There are 3 ways to turn a row about zero (a turn may also mirror it). The second row of each pair is the first, turned, with some noise. The first 27 pairs use one turn. New pairs use 2 turns, one after the other, and a turn may come again.
Known pairs, each followed by its turns in order:
[ -3.2  -1.5  13.8 -18.1   4.5   7.1   3.0  24.1]
[ 13.5   0.9  -3.4 -12.7 -11.5 -23.7  -8.2  -3.1] : Ket

[-21.4  36.3  11.8  -4.8 -10.6 -32.6  -8.1 -10.0]
[-20.9 -14.8  19.0  37.7 -23.1  -9.2  -1.8  16.2] : sasi

[ 7.5 -7.3  0.6 -2.7 17.0 19.0 36.3  6.2]
[ 30.3  13.1  13.4 -11.3  19.6  -8.4  13.0  -8.8] : sasi

[  1.2  -8.1 -21.1   1.8 -13.8  -0.2 -13.3  -5.1]
[-7.3 -0.2  4.2  5.6  7.7 -0.5 23.2 18.3] : Ket

[ -3.7  24.1   3.0   6.3 -47.1   5.5 -13.4 -36.2]
[-30.1   4.1  -1.6  32.8 -27.0  21.7   7.7  32.4] : Ket

[-7.1 -1.0  9.0 -3.6  9.6 14.6  6.0  3.9]
[ 0.0 14.0  6.5 -2.5  5.8 -6.3 15.1 -4.3] : sasi

[ 18.7 -10.9  -0.1  -9.4  23.8  23.6   6.3 -14.5]
[ 23.3  14.0 -23.4  12.5  21.4  -1.2  -9.6  -2.1] : Ket

[ -6.1 -14.6  29.1  -0.8 -10.7  -9.1   2.3   1.5]
[  9.2 -15.2  -1.9  -6.5  -9.5 -18.0  22.9  -2.7] : rolag

[  3.9  18.6   6.7  -8.7   9.3   0.2 -47.1  -2.0]
[ -7.9 -31.8 -19.4  25.2  -8.0 -23.0  12.6  -3.8] : Ket

[ -9.2  -2.7  15.8 -31.5  10.1   2.6   1.6  -2.7]
[ -2.2  10.3  -5.8   6.2   1.2 -26.6 -20.9  -6.4] : Ket

[ -0.6  10.9 -10.6   4.3  18.7 -19.6  13.9  26.2]
[ 10.8  -7.3 -31.9  15.4  11.5   2.2 -18.5   8.2] : rolag

[ 15.4 -10.3 -22.6 -28.8  14.2  -1.4  -9.7   7.9]
[  6.6  -3.9 -12.2 -21.0   7.9  13.6   8.0  32.9] : sasi

[-21.7 -20.1   6.3   5.0  -6.1   1.7  19.9  -2.0]
[  2.1  13.1 -13.9 -14.7 -25.3 -17.4   9.1   1.8] : rolag

[-28.9   7.5   4.8   7.6   0.6  14.3 -16.6   9.3]
[-21.8   1.8 -12.3  13.3  -2.4  -4.0  22.5 -16.2] : sasi

[ -1.7  -4.6  33.5   4.4 -10.6  -0.6   5.3 -12.5]
[-11.3  21.6  16.9   0.4 -14.7  -6.6 -12.2 -13.4] : sasi

[  0.6  -3.5   7.6 -12.9  -9.3  -5.6 -47.1  -9.2]
[ -4.2  -6.4  21.6 -14.6  33.7   4.1  23.5 -13.9] : rolag

[-17.5  -3.4  12.5  -0.2  -6.2  -4.6  15.7  -2.3]
[ -7.2   9.2  17.9  -3.2  -6.5   1.2 -19.6   0.0] : Ket

[ 12.1 -10.3  -4.7 -15.7  17.1 -10.9  16.3  -5.9]
[ -5.2  -5.0 -16.5  12.4  -9.1   8.2  -5.5 -25.0] : rolag

[-16.8   0.2  -0.5  -8.2   6.7 -17.1   6.6  -3.0]
[ -7.4  -3.5 -23.6 -10.7  -3.9   3.5   7.9   0.0] : rolag

[-6.5 18.1  0.6 14.0 -9.9 -4.8  7.6 47.1]
[ 38.6  -9.0 -13.9   0.5  10.0  -4.1 -19.2  30.7] : rolag

[-9.1 47.1 -4.1 -6.0 10.5  1.8 -0.3  3.3]
[ -6.4 -22.0  24.0  22.2   2.7   3.7  27.3   4.4] : sasi

[ -3.0  -7.0 -23.5  -1.2   3.7   3.1   2.6  24.1]
[ 13.1 -13.5 -21.2  -7.6   8.2  -4.7  12.8   4.7] : sasi

[  4.9   1.5  -5.3   3.7  15.6  -8.2 -13.6  24.7]
[ 11.0  -6.4 -12.2   8.7  26.5  -6.1 -12.7  -3.1] : rolag

[ 47.1 -21.7   6.3   8.0 -13.2  20.2  12.3   5.9]
[ 27.4   5.0 -30.3 -21.1   5.4  19.7  -8.1  30.6] : Ket

[  5.1   9.5 -13.2  12.7  -6.2  14.1   6.2  -8.3]
[ -4.8  15.4  13.6   9.3  -7.0   5.0 -10.0  13.0] : rolag

[-5.8  7.6 20.2  1.3 47.1  6.9 -9.7 14.9]
[ 23.7 -23.7  -2.7   8.6   5.0 -15.0 -20.5 -35.3] : Ket

[-3.5 -0.5 -0.7 -5.6  0.1 -4.7 -8.3  1.0]
[-5.8 -1.5 -5.8  2.0 -4.0  0.5  2.3  5.7] : sasi

New pairs, each followed by its turns in order:
[  4.3   2.8 -10.2   4.2  17.0  -9.5  12.5   6.3]
[-2.1 17.2  0.5  2.9 16.6  0.4  0.2  6.3] : rolag rolag

[  9.6 -10.4   5.1  -9.6   2.3  -2.8  -3.8 -21.5]
[  6.9  -9.8  12.9   4.1   2.5  -1.7  13.8 -16.0] : Ket Ket

[-0.9 -3.1 18.8  5.4 39.5 18.5 -6.4 -4.6]
[  3.7   6.0   6.7  19.6  -2.2  -7.1 -20.2 -41.4] : sasi Ket

[ -2.3  -0.4 -13.2 -14.9  10.0  10.4   5.2   9.0]
[ 11.1  16.6  -8.4 -15.5  -1.0   3.2  -0.1 -11.4] : sasi Ket

[-20.1  13.6  13.0 -17.7  32.9 -15.1  -1.5 -20.9]
[ 12.3 -24.1  23.0  -8.5 -23.0  11.8 -13.7 -28.6] : sasi Ket

[ -7.3  -8.8  -1.0  47.1  -9.4   1.6 -13.6  42.2]
[-23.8  30.4 -28.6   0.2   4.1  17.9  30.8 -26.8] : sasi rolag

[20.9 -1.9 -0.1 -1.1 -3.5  4.2 -9.5  3.2]
[ 10.8  11.8 -10.0   6.7  -0.5   9.9 -10.9  -9.2] : Ket rolag

[ -5.5  -1.7   9.9 -25.3  29.2   9.9  -3.6  -5.8]
[ -1.7 -19.5 -15.3  -5.3  -8.7  -2.7 -26.0  17.2] : sasi rolag

[ 21.3 -13.2  -2.7 -12.6   4.1 -38.9  -2.7  28.1]
[-15.6  31.1  10.4  37.8  -5.9  -0.8  -7.0 -16.1] : rolag rolag

[ 8.7  1.6 19.4  1.5 -4.6  1.4 21.9 -1.6]
[20.5  7.7  4.2  3.6 -6.1 -5.5 18.1  2.7] : rolag rolag

[  4.6   9.3  -0.3 -10.7   4.9  -0.8  -4.8 -22.5]
[ -5.8   5.6  -0.2 -20.2 -11.6 -13.1   1.2   1.1] : rolag rolag

[-20.5  17.1  -4.4  -7.5   2.9 -10.9 -15.4  -2.0]
[ 12.0  15.2 -12.7  -2.9  -8.4 -15.4  -2.4  17.6] : sasi rolag

[ 11.3   3.6  16.1  11.5  12.7  47.1  -5.3 -14.8]
[  3.2  23.3  -7.0  40.9  -8.5   1.3 -25.1 -12.1] : sasi Ket

[  9.2 -34.7  -7.4  -4.2  33.3   3.1   0.8 -19.0]
[ -5.7   5.3   5.1  48.9   0.6  17.3 -12.6   0.0] : rolag sasi

[-31.4   8.2   6.6   3.4  17.5  15.9 -16.7   1.7]
[-15.4   6.3   1.3   0.5   3.7  -7.4 -40.2 -14.8] : Ket sasi

[ -6.7   2.1 -19.3  16.3  37.4   1.2 -11.7  40.4]
[-12.9  22.8 -32.5  -8.2  33.8  13.8 -29.1   6.4] : Ket Ket

[ -4.6 -18.3   2.7  40.7 -25.5  -6.0 -11.6 -22.3]
[ 18.7 -17.6  37.6  13.1   0.1 -37.6  -2.5  -7.9] : rolag sasi

[-21.7  -9.1 -25.0 -16.4  15.3  -4.2   1.2  -4.9]
[-20.7  10.1   2.5 -17.5   4.0  28.4 -14.0   0.2] : rolag rolag

[  5.6  16.8  -9.6  16.8 -11.1  29.9 -10.7 -10.6]
[-29.0   0.6  15.8  -3.9  -7.4 -23.0  14.7  -4.4] : rolag sasi

[-23.8  12.8  17.1  11.4   0.1   6.5   0.5   2.5]
[ -5.7 -17.1  -0.3   4.0  -2.9   2.8 -10.4  24.0] : Ket Ket

[-37.8  -4.0   1.6 -33.8  11.3  -5.6  -7.7   4.6]
[-39.7 -24.7   5.3  -3.3  -0.2  10.0 -13.4 -15.4] : Ket Ket

[ -4.1  -6.0   0.4   7.5   0.6   8.7  -3.2 -11.2]
[-2.7  4.0  2.0  8.1  5.4 13.7  4.3 -6.6] : sasi sasi

[  8.2 -11.6 -13.9 -12.5  26.3  -9.6 -13.1   4.5]
[ -5.6  11.2  -3.5   4.3  26.0   5.9  -0.6 -24.6] : Ket Ket

[  5.4   9.2  20.3 -47.1  -6.7   0.5   7.8   0.0]
[  8.9  -7.8  17.5 -11.8 -35.9 -28.4  10.0  -4.8] : sasi sasi

[-47.1 -10.2  -2.0   3.8  -5.1   2.8   9.1   5.1]
[ 19.5 -18.3  -0.5  -0.6 -18.5  -0.1  19.9  32.0] : rolag sasi

[ 1.9  1.9  7.5  6.6 -6.5  7.1 -8.6  6.7]
[-6.0  2.6 -0.8 -9.9 -7.3  6.0 10.9 -3.7] : sasi rolag

[  3.7   3.7  28.8 -13.1   9.5 -11.2   0.0  12.3]
[-13.3   0.9 -21.7   6.1 -12.1  14.2  -9.1  22.8] : Ket sasi

[ 35.8  11.9 -16.1   2.2  32.6  28.9 -12.0   0.4]
[ 34.1  21.6  -9.3  14.4  15.3 -26.7 -29.3  -9.8] : sasi Ket

[-14.8  -1.9  -0.7  16.6 -17.1   3.3  -8.0  -3.9]
[ 15.1  -6.5   1.8  -5.6  -7.5 -20.5   0.7   1.6] : Ket rolag

[  1.6  12.9 -17.7 -35.9  47.1   0.8 -14.2   6.7]
[-43.6  24.4   3.3 -28.1  24.6  -2.9   2.3 -21.8] : rolag rolag

[ -9.7   0.6  -2.2   4.6  12.0  -9.8 -16.6  17.8]
[-2.4 -4.3 -5.0 -1.0 25.9  1.8  3.7 17.9] : rolag sasi

[ 3.2 12.8 -2.5 -0.3 32.7 -9.8 27.0  8.6]
[-35.6   0.8  18.0   2.2  -4.3  18.3   6.5  -9.1] : Ket rolag

[ -3.1  39.4 -11.2  13.0  -0.1 -46.8 -20.2 -47.1]
[ 11.0  34.7 -24.9  47.8  13.4   0.7  18.9 -42.6] : Ket sasi

